Every row belongs to one group in each of 4 separate groupings. Each group adds its own fixed numbers to the row, and there is some noise. The rows also spread widely along 18 directions, which tell nothing about the answers.
(in the rows, 128 means zero)
Some rows, each with its group in each grouping after it:
[ 85 137 149 118 148  94  89 103 165  96 148 106 115 134  82 154 129 140
 147 117 192 153  83 181  89 121 143 159 117 110 147 132 142 148 141  89
 136 154]
(0) ramam H Fevo
[100 102 122 141 143 167 121 145 141 111 107 117 149 106 132 102 115 117
 128 108 152 140 143 113 133 134 132 137 129 161 124 138 139 149 144 110
 118 147]
(2) nugi U doba
[157 108 120 119 122 150 104  98 118 198 127  81 145 122 167 117 124  73
 153  74 114 153 138 121 157 139 117 133 107 111 139 105  90 180 116 150
  98 114]
(0) Madi J fiz
[129 138  77 146 121  56 155  76 127 140 134 136 143 175 146 185  85  90
 124 130 188 123  90 196 142 129 102 136  94 133 137 104 131 142 110 148
 105 139]
(1) zipo U gigem
[100 117 118 141 149 131 125  70 100 181 101  87 134 141 126 100 129  87
 120 108  83 131 143  97 131 124  80 137 112 146 155 116 119 143 141 142
 122  87]
(1) Madi H fiz
[174 137 128  87  99 102 157 141 125 103 159 138 138 121 140 135 139 151
 130  97 133 135 100 113 134 115 155 115 136 108 118 125 119 156 114 116
 115 152]
(2) zipo J dus
[119 130 141 146 129 142 136 118 115 150 119 148 120 119 134 134 127 124
 110 134 128 152 116 110 141 121 100 140 121 158 149 149 131 131 140 183
 112 141]
(2) mov U dus
[138 188 137 126  64 152 116 169 125 143 127 137 128  51 125 148 100 180
 136 160 122 123 116  83 172 121 141 150 137 120 146 146 144  66 110 125
 127  81]
(2) ramam H gigem
[109 148 114 119 166 114 164 120 158 112 122 149 140 118 118 176 144 137
  57 133 104 126 119 126 131 153  65 122 124 118 195 121 119 108 171 119
 127 124]
(2) nugi H Koros
[100  72 116  87 129 104 144 141 150 106 136  98 140 158 118  98 138  96
 119 103 142 115 124 135 127 129 118 101 127 129  97 133 104 153 137  79
 119 146]
(1) Riko J Koros
[151 168  95 130 154 124 113  78 120 133 124 119 170 104 118 179 116 169
 169  92 159 158 107 136 105 131 169 142 117  81 167 111 127 191 143 137
 121  99]
(0) mov H Fevo
[140 159 135 141  84  59 117  90  49 124 125 113 126 120 120  86  90 114
 135 107  77 165 119  90 128 103 117 140 124 153 119  86 153 159 108 141
 103 136]
(1) Riko J doba
[106 111 152  96 118 130  94  93 129 161 126  96 134 119 143  96 107 134
 180 108 162 121 144 163 131 164 140 173 117 139  88 160 111 164 103  94
 150 113]
(1) Riko U gigem
[191  97 168 114 120  91  82  99 137 120 126 136 114 159 168 122 142 145
 157  82  65 176 154 166  96 166 140 107 145  86 135 126 149 148 109 141
 130 144]
(1) Riko H doba
[ 97 107 134 110  97 173 114 173 147 121 104 109 145  84 116 105 148  87
 173 106 136 133 144  42 136  72 177  96 172  97 135 114 170 128 150 125
 100 110]
(1) Madi H Fevo
[146  98  97 172 101 133  76 180 147 132 136 118 133 111 133 166 149  60
  45 121 138 171  95 141 168 132 133 137  88 118 149 114  72 140 149 178
  69 148]
(2) zipo H fiz
[120 117 110 129 166 149 185  95 127 107  87 143 157 178 169  70 136 140
 143 130 117 109 180  81 116 134 136 106 116 149 118 121 192 126 102 125
 168 116]
(1) mov J Fevo
[152 129 131 173 113 118  90 100 100 161 128 103 124 112 127 149 110  77
 141 103  54 161 125 104 106 112 103 117 147 130 166  86 109 120 124 141
  79 108]
(1) ramam H fiz
[110 135 158 139  78 110 129 129 142 141 128 161 119 119 144 163 108 128
 123 136 118 119 115 121 145 114 100 140 167 141 137 150 152  87 117 149
 126 138]
(2) Madi U Koros
[ 97 144 115 154 135 122 127 101 115 121  99 117 134 124 150 101  99  77
 136 135 135 144 165 103 151 140 109 138  99 139 154  86 188 122 122 144
 118 132]
(2) ramam U Koros
[111 118 183 128 113 107 163 100 159 113 152 142 118 158 159 135 158  96
 113 117 138 149  98 123  95  73 162 128 121 141 118 127 119 153  60 174
 145 195]
(0) Riko J Koros
[119 135 148 143  86 109 101 120 115 124 117 132 127 101 121 140 132 104
 154 134 134 157 134 104 121  81 191 121 118  90 133 116 150 143 129 211
 116 117]
(1) nugi U Koros
[156 156 101  99  94  99 179 168 109 114 160 133 150 108 136 130  92 102
 105 113 145 130  96 113 172 129  87 116 136 158 119  99 112 146 132  82
  75 172]
(0) ramam U gigem
[ 93 127 102 116 122  99 142 178 127  71 119 128 167 103  95 113 124 176
  43 147 104 122 133 108 128 157 154 125  95 124 120 142  88 129 151  83
 147  92]
(1) Madi J Fevo
[108  71 197 126  99 162  95 154 154 132 126 134 119 112 158  89 138 131
 103  98  86 173 121  89 122 122 125 129 129 162 116 157 111 136 104 131
 133 147]
(1) mov J Fevo
[ 85 109 161  83 146 117 159 148 183  98 128 123 135 116 129 145 142 108
 121 123 107 134 158 131  98 137 150  91 128  91 159 125 103 116 125  99
 146 131]
(1) Madi U Koros
[130 157  89  84  97 134 161 152 101 138 142  77 163  95  98 114 129 130
 134 123 129 110 108  55 148  89 161 104 108  93 128 101  90 134 123  91
 122  73]
(0) mov J fiz
[ 56  80 155 110  98 147  76 146 147 118 111  84 147 104 109 100 105 121
 158  86 114 125 148  83 100 124 139 125 167 135 104 135 140 123 142  60
 133 103]
(0) mov U fiz
[123 116 138 100 123 108 130 106 128 121 119 120 112 149 113 105 133 137
 168 107 164 147 109 122 139  96 134 124 118 114 130 140 178 158 145 147
 122 142]
(1) zipo J Koros
[154 178 101 142 143 131 149 156  92 107 120 120  89 137  84  78 168 104
 139 199 127 128 155 108 148 120 154 118  92 108 146 108 168  69 137 167
 125 124]
(0) Riko U Koros
[129 103 147 138 105 162  62 138 186 145 126 118 116 133 147 133 141 131
 161 110 191 130 115 160 150 128 148 169 134 116 121 155 159 128 115 131
 134 146]
(0) Madi J Koros
[119 135 109 109 125 155 130 181 134 102 113 129 156  89 113  98 149 151
  93 130 118 112 154  76 154 151 127 134 143 130 125 138 133 127 161  92
 129 112]
(1) Riko H Koros
[123 134 114 136 127 141 148 129  88 131 116  88 137 109 105  87 156  82
  93 123  55 125 147  48 123 105 144 108 109 128 141  99  87 127 133 136
 113  87]
(2) zipo J fiz
[110  95 139 116 112 111 138 158 130 110 147  95 123 142  88  97 143 130
  88 134 117 127 107 125 106 112 159 118  97 144  87 164  62 125 118 106
 142 122]
(0) zipo H fiz
[134 137 149 156  54 127  85 164 137 133 140 147 120  94 133 151 137 103
 103 137  86 123 121  91 128 111 142 129 157 115 131 111 121  71 110 138
 113 107]
(0) nugi U Fevo
[ 82 108 190 103 103 140 101 117 131 163 121 118 131  95 136 108 114 102
 123  75 108 134 141  97 132 135  78 164 171 177 108 152 118 160 147 111
 120 141]
(0) zipo H fiz
[156 122 168 140 126 151 135 133 118  93 120 169 143 127 157  76 180 160
  95 106  87 144 150  70 105 126 165 142 161 169  95 152 152 179 116 153
 144 177]
(1) Riko H Fevo
[132 117 145 151  72  91  79 106 103 142 135 104 129 127 128 116 108 115
 158 111 119 130 117 138 124 113 154 149 134 133  88 139 122 136 103 131
 124 117]
(2) Madi H Koros
[118 154 128 122 111  85 120 116 133 110 132 123 115 142  99 135 152 138
 115 141 127 111 111 131 127 120 125 138 128 103 144 125 158 100 136 115
 144 122]
(2) Madi H Koros
[177 153 108 162 128  87  82 109  73 118 143 134 141 122 115 124 123  88
 118  92 112 154 120 144 129 162  97 161 151 153 125  89 123 197 175 114
  66 174]
(1) ramam U Fevo
[115 164 164 131 137 112 148 102 118  98 115 143 130 116 143 115 131 127
 148 161 136 145 180 143  98 132 210 141  94 118 120 129 145 136  96 184
 171 137]
(2) nugi U doba
[131 129  94 126 125 141 137 160  98 122 119 118 145 106 109 102 132  92
 120 137 139 111 160 108 154 146 152 127 121 131 104 136 104 140 163 138
 102 112]
(2) zipo U dus

New rows, each followed by its group in each grouping:
[111 136  86 105 104 130 115 130 132 156 129  87 120 140  96 117 162  88
 123 131 161  98 102  97 174 109  98 132 113  84 152 109 146 108 153 113
 114  95]
(0) Riko U Koros
[125 140 157 119  88 103 116 116 134 146 132 152 141 101 133 188 111 139
 117 101 114 140 103 115 137 113 109 136 169 118 149 137 125 152 150 162
 104 130]
(1) ramam J fiz
[176 108 125 163 102  89  69  70 118 142 123 121 100 200 151 109 178 106
 137 112  98 154 118 131 120 117 147 123 101  80 148  96 183 132 103 179
 125 126]
(1) Madi U Fevo
[161 179 101 114 119  90 184 119 118 118 131 157 158 126 171 163 103 145
 114 155 131 137 137 141 145 148 150 116  84 106 148 101 125 121  87 152
 138 115]
(1) mov U gigem
[ 96 144 158  84  91 106 136 116 113 141 126 115 140 113 125 109 115 140
 155 121 145 114 149 111 137 125 157 147 137 119  96 148 143 151 125 132
 154 114]
(0) Madi U fiz
[155 178 109 159 122 108 133 121 106 128 126 147 126 124 103 150 124 146
 150 159 139 114 120 139 130 113 140 147 145 132 137 133 153 107 133 148
 124 121]
(1) Madi H Koros
[107 157 117 167  80 124  98 134  98 159 121 118 116 117 107 110 116  97
 116 161 157 100 117 124 174 116 107 182 125 161 117 135 146  96 131 139
 118 122]
(2) Madi U doba
[ 89  96 123 127 158  89 110 121 123  62 112 111 152 124  96 103  82 141
 159 105 139 150 158 167  82 154 152 121 131 147  96 131 138 164 160  81
 125 143]
(1) nugi J Koros
[122 132 101 122  78 130 103 143 139 148 141 111 141 123 104 159 176  88
 105 127 134  70 114  96 144 105 132 128 160  87 131 113 114 105 162 119
 114  96]
(2) nugi U fiz
[119 112 112 128 132 180 113 128 144 173 118  99 132 123 107 128 128 150
 155 129 157  97 107 128 142 129 103 140 140 145 128 176 106 103 147  93
 126  84]
(2) mov H gigem
[ 78 101 165 134  93 118  40 104 125 151 112  90 102 124 110  93 131 117
 119 120 147 154 124 141 147 145 122 173  85 128 122 159 138 147 150 149
 130 113]
(2) ramam U gigem
[106  88 136 150 146 145  56  73 158 142  93 100 150 136 179 126 108 119
 146  73 127 173 158 146 117 172 131 150  94 110 160 111 155 164 109 127
 140 114]
(2) mov U doba
[ 77 117 179 132 108  74 149 112 136  90 146 154 112 153 116 130 172 111
  47 142  96 126 113 119  82 109 141 134 129 150 114 148 104 129 110 159
 150 171]
(2) Riko U dus
[126 116 137 154 114 166  94 112 115 182  86 112 125 114 148  88 108 143
 136 126  70 132 172  92 153 156 102 141 113 137 137 155 135  90 118 150
 144  56]
(0) Madi H Koros
[115  80 158 153 116 141  85 123 165 145 118 137 124 142 148 164 129  92
 130  97 110 136 131 152 107 137 106 120 171 136 140 144 121 117 139 135
 109 146]
(2) mov U doba
[191 130 108 115 127 150 134 147 134 145 148 100 132 121 123 140 165 116
 167 132 152 158 102 124 135  89 194  95  89  69 146 125  85 150 116 168
 109 111]
(1) mov H Koros
[136 172 111 125 115  78 158 127  91 115 128 137 128 149 117 112 102 105
 154 179 139  87 173 153 136 148 126 130 139 144  91 118 164  87 129 118
 137 122]
(1) ramam H fiz
[112 103 114 140 167 124 157 102 143  91 102 147 136 165 126 125 131 142
 119  94 105 114 134 106 105 140  72 111 175 157 154 133 184 123 164  86
 122 155]
(2) zipo U Koros
[108  88 116 164 140  98 111 103 130 119 110 120 132 173 113 132 136  90
 104 128 102 121 148 160  90 142 130 113 130 131 124 131 108 126 138 138
 123 121]
(1) Riko U doba
[168 124 117 107 100 119 131 129 128 139 143 133 154 144 144 117 169 132
  95 106 100  81 134 115 140 151 132 132 148 114 101 135  86 148 124  91
 137 109]
(1) Madi J Fevo
[114  93 149 121 115  85  67 113 135 127 113 130 111 161 121 123 147 115
  84  95  89 125 143 154 132 181  62 144 153 131 124 146 152 128 186 115
 121 135]
(2) zipo H fiz
[129 143 105 104 144 111 179 155 115  93 147 118 167  84  93 137  90 162
  92  94 110 149  91 104 113 123  97 111 138 164 141 121  79 160 154  58
  98 148]
(0) nugi H doba
[139 102 123 127 136 114 130  79 131 142 118  96 132 156 156 116  94 144
 178 111 129 152 135 162 106 142 161 115  85 115 118 137 118 136  72 138
 141 102]
(0) Riko J gigem
[142 105  74 164 129 141  49 106 166 137 112 120 159 150 125 170 158 122
 100  83 139  87 130 150 132 168  97 151 156  96 146 116 132 141 185 101
 112  96]
(0) nugi J Koros
[155  97 132 144  99 125  23 120 116 165 121  83 120 141 133  89 168  81
  97  97  91 145 144 142 146 172 116 150  94 102 120 120  94 149 149 134
 116  98]
(2) mov H doba
[119 115 133 145 114 176  84 158 172 156 128 109 131  90 107 162 150 123
 124 127 156 126  99 134 128 108 155 151 141 122 145 161  84 123 138 128
 111 111]
(1) Madi H gigem
[126 159 124 100 127  91 154  83  99 122 125 140 161 107 133 143 102 157
 138  97 123 131 130 117 128 149 133 140 131 116 134 129 130 176 139 118
 132 110]
(2) zipo U Fevo
[103 126 182 121  60 108  66 118 113 156 131 116 126  96 139  93 129 133
  97 104  76 131 132  87 144 136 113 180 127 140 113 139 113 141 109 112
 145 104]
(1) Madi U Koros
[134 116 151 101 147 122 161 126  80 122 118 103 121 137 124  42 129 109
 159 126  99 141 175 116 127 135 142 115 125 165  84 146 130 155 134 135
 129 155]
(2) Madi J fiz
[ 75 150 197 123 144 154 132  93 135 117 122 142 141  75 133 132 145 105
 159 104 109 129 162  92  73 122 164 159 192 147 134 131 133 162 120 122
 142 155]
(2) Riko U Fevo
[137 170  88  83 126 142 119 110 142 161 130 100 131 149 104 117 185 147
 130 121 214  86 101 120 187 128 116 174 108  78 157 129 173 155 165 108
 145 112]
(0) Madi U doba
[ 92 137 105 144 121 151 118 158 137 142 111 122 126 129 112 110 176  56
  72 165 148  92 147  95 167 124 103 153 129 144 131 114 144 100 159 148
 118 128]
(1) Riko H fiz
[127 172 123 127 122 113 177 149 116  92 130 154 152  87 121 149 124 124
  90 137 107 130 131  92 120 120 148 125 138 141 147 109 114 135 128 124
 112 140]
(1) zipo U gigem
[174 129 140 113 152 139 158 115 132 114 134 135 139 144 141 127 154 152
 166 109 126 143 141 127  96 127 178 102 130 105 126 141 120 165 119 146
 139 144]
(0) mov U Koros
[ 87 117 102 115 146 103 178 106 105 120  97 131 162 157 124  83 157 112
  45 122  98 101 160  77 148 144  82 121 107 146 130 132 131 170 177 139
 140 116]
(1) Madi U Koros
[107 139 116 120 102 116 110 142 119 124 106 119 133 107  92 129 107 150
 155 150 123 108 156 124 128 141 146 127 148 100 130 142 146  89 147 110
 136  73]
(1) Riko U doba
[122 138 142 145 109 108  66 107 101 164 125 124 152  76 132 164 101  89
 118 104  91 142 159 150 123 172 119 165 142 128 129 115  75 164 158 150
 100 106]
(1) nugi U fiz
[156 102 170 120 106 114 121 131 109 128 153 111 107 125 131  93 164 123
 102 122  63 161 122 116 102 120 175 113  97 123 107 149  53 141  87 163
 130 131]
(2) Riko J dus
[125 100 140 137 127 140 109 109 141 153 111 133 116 158 140 117 144 102
 150 113 133 126 138 129 129 132 107 126 155 133 119 146 159 123 138 154
 121 133]
(0) Riko H Fevo
[127 113 156 138 151 127 133 114 135 114 143 154 132 139 110 132 158 140
 104 111  95 108 122 140  75 148 110 146 188 171 111 163  90 146 143  89
 131 162]
(1) Riko U Fevo
[116 119 116 150 121  90 143  42  98 173 106 143 142 171 156 137  59 126
 142  84  88 109 125 121 134 147  14 128 168 177 136 125 165 125 135 112
 111 106]
(0) ramam J Fevo
[ 85 117 148 114 104  91 124 171 141  54 100 151 145 105 109 111 105 191
  94 131  71 124 167  97 111 154 135 109 160 128 123 146 168  92 152  79
 150 112]
(1) Madi J Koros
[108 134 105 160 140 138  78 127 143 117  92 134 148 117 139 143 107 122
 137 136 169 146 158 158 138 169 142 155 111 124 146 117 172 132 148 143
 120 121]
(1) mov U gigem
[153 130 129 162 128 177 118  91 138 169 120 121 116 134 140 124 127 149
 176 130 144 121 109 117 132 100 138 162 120 148 139 150 139 111  84 143
 142 102]
(1) zipo J Koros
[136 131 127 102 150 113 137  98 101 146 125 107 140 133 112 112 120 135
 153 107 114 145 137 135 112 148 122 114 110 114 125 139  98 160 148 125
 128  96]
(0) mov H Fevo
[171 130 169 135 123 141  61  56 127 166 123 121 108 173 180  86 151 136
 206  99 139 129 153 149 118 145 137 182 135 134 106 122 201 148  81 132
 163 143]
(1) mov J fiz
[ 85 126 140 122 162 114 131 119 104 103 113  98 121 114 100  79  99 107
 141 129 105 157 162 122 104 145 122 136 106 159 135 114 139 130 136  90
 127 132]
(1) zipo U fiz
[139  92 106 195  95  90  44 123 135 140 134 122  95 193 127 132 128 120
  73 159 129 127  91 203 147 169  80 164  75 147 116 146 117  68 113 126
 131 121]
(2) mov U Koros
[120 118 122 100 121 118 140 147 143 114 144 106 139 110 119 136 112 147
 138 129 161 143 108 143 132 121 153 122 102 119 117 143 110 129 122 112
 133 126]
(2) nugi H fiz
[ 91 133 132 130 115  88 156 110 109  88 120 128 155 131 112 120  97 183
 116 114 107 131 125  97  91 113 150 129 140 153 110 139 150 141 116 102
 152 128]
(0) Madi U fiz
[ 62 114 207  60 148 128 134 111 161 129 106 138 136  95 166 114  77 160
 165 102 148 151 176 170 122 192 101 151 140 161 110 185 142 151 131  96
 165 145]
(2) mov H gigem
[114  86 104 175 160 145  91 115 152 100  94 156 169 134 140 149 153 139
  54  94 109 136 148 130 111 181 116 138 138 139 143 144 124 171 188 145
 118 133]
(2) nugi U Fevo
[156 118 137 123 121 123 164 114 118 130 134 142 128 152 138 107 137 141
 123 117  98 129 119 106 117 113 124 104 132 142 114 139 119 127 114 139
 131 131]
(0) nugi J Fevo
[137 117 113 105  74 100 159 172 105  99 137 126 165  95 119 123  99 166
 108 105 141 145  89 100 152  97 170 107 130 140  89 156  99 178 136 130
  98 144]
(2) Madi J gigem
[140 107 128 126 187 195  90 146 156 121 116  81 125  76 116 108 136 123
 169  97 108 187 142 117 108 154 156 122 107 101 183 115 107 131 136  84
 106 108]
(2) zipo H Fevo
[ 77 106 151 159 102 151  85 108 141 144  85 125 123 143 157  79 164  68
 111 135 107  93 191  81 141 136 120 152 144 140 108 130 186  97 120 157
 154 108]
(2) Riko H Koros
[106 121 108 119 148 141 132 127 154 129 110 137 150 122 127 167 123 104
 148 105 141 112 141 118 121 132 100 115 174 119 161 112 148 126 169 111
 103 122]
(1) mov J dus
[140 136 127 163 102 143 103 131 166 155 144 142 124 122 143 191 133 111
 123 138 155 129  82 147 137 100 123 149 129 125 157 126 108 102  98 150
 116 130]
(1) mov J Koros
[129 148 101 148 125  91 157 118 115 117 135 143 146 138 125 158 114 125
  98 134 152 137  97 139 136 112 119 144 123 149 139 115 133 149 127 147
 111 164]
(1) Madi U fiz
[ 94 158 146 119  70 118  93 130 122 148 119 128 120  98 125 114  95 138
 160 154 187 120 123 130 169 117 129 180 120 145 105 143 185 103 119 139
 139 114]
(1) nugi H gigem
[127 121 106 116 123 147 100 165 180 115 127 123 138 116 125 155 147 136
 131 127 167 110 123 149 147 150 152 135 138  84 144 133 134 104 144  89
 126 116]
(2) Madi J Fevo
[ 87  94 148 127 138 107 116 103 133 119 106 130 148 130 132 133  97 106
 156 104 151 140 167 168 103 151 145 123 135 133  98 153 125 171 157 156
 129 137]
(0) nugi U Koros
[130  83 127 127 108 115 125 136  99 131 134 104 121 154 111  71 118 130
 124 117 154 147  96 135 151 123 116 125 104 176  79 176 114 169 149 129
 101 161]
(2) ramam U gigem
[129 153  94 124 127 116 118 162 109 108  91 130 124 123 105 110 102 145
 148 182 143 120 172 157 164 177 134 118 105 108 125 139 171  71 167 135
 126  87]
(2) mov J gigem
[167 138 128 134 146 110 140 121 122 120 129 162 142 128 144 164 129  86
 170 115 135 141 156 170 112 144 155 113 175 116 129 116 131 166 152 164
  94 170]
(1) Madi U Fevo
[105 146 134  88  98  89 165 148 122 122 171 115 146  93  95 161  96 158
  95 125 162 137  66 140 133 112 139 152 103 143 109 157  47 161 118  98
 126 136]
(0) zipo U fiz
[124 114 115  82 150 108 158  97 130 132 121 105 136 163 122 104 126 118
 183 117 189 127 139 154 142 125 140 112 102 102 114 142 148 180 151 140
 131 131]
(1) ramam J Koros
[122 143 146  80 113 113 150 127 127 138 136 114 142 102 132 125 104 128
 151 113 138 135 142 123 144 138 132 121 119 110 119 137 108 152 129 118
 133 114]
(0) ramam H Koros
[134 163 137 117  76 125 111 121  92 148 133 124 126  81 101 135 113 151
 173 116 141 149  90  76 157  87 141 136 146 106 145 134 159 146 151 152
  97 109]
(2) ramam U Fevo
[136 159  75 123 150 113 135 146 121 114 127 127 134 152  86 122 197 106
  77 177 175  85 151 154 151 160 157 149  93  91 128 131 109 143 187 154
 134 116]
(1) Madi U dus
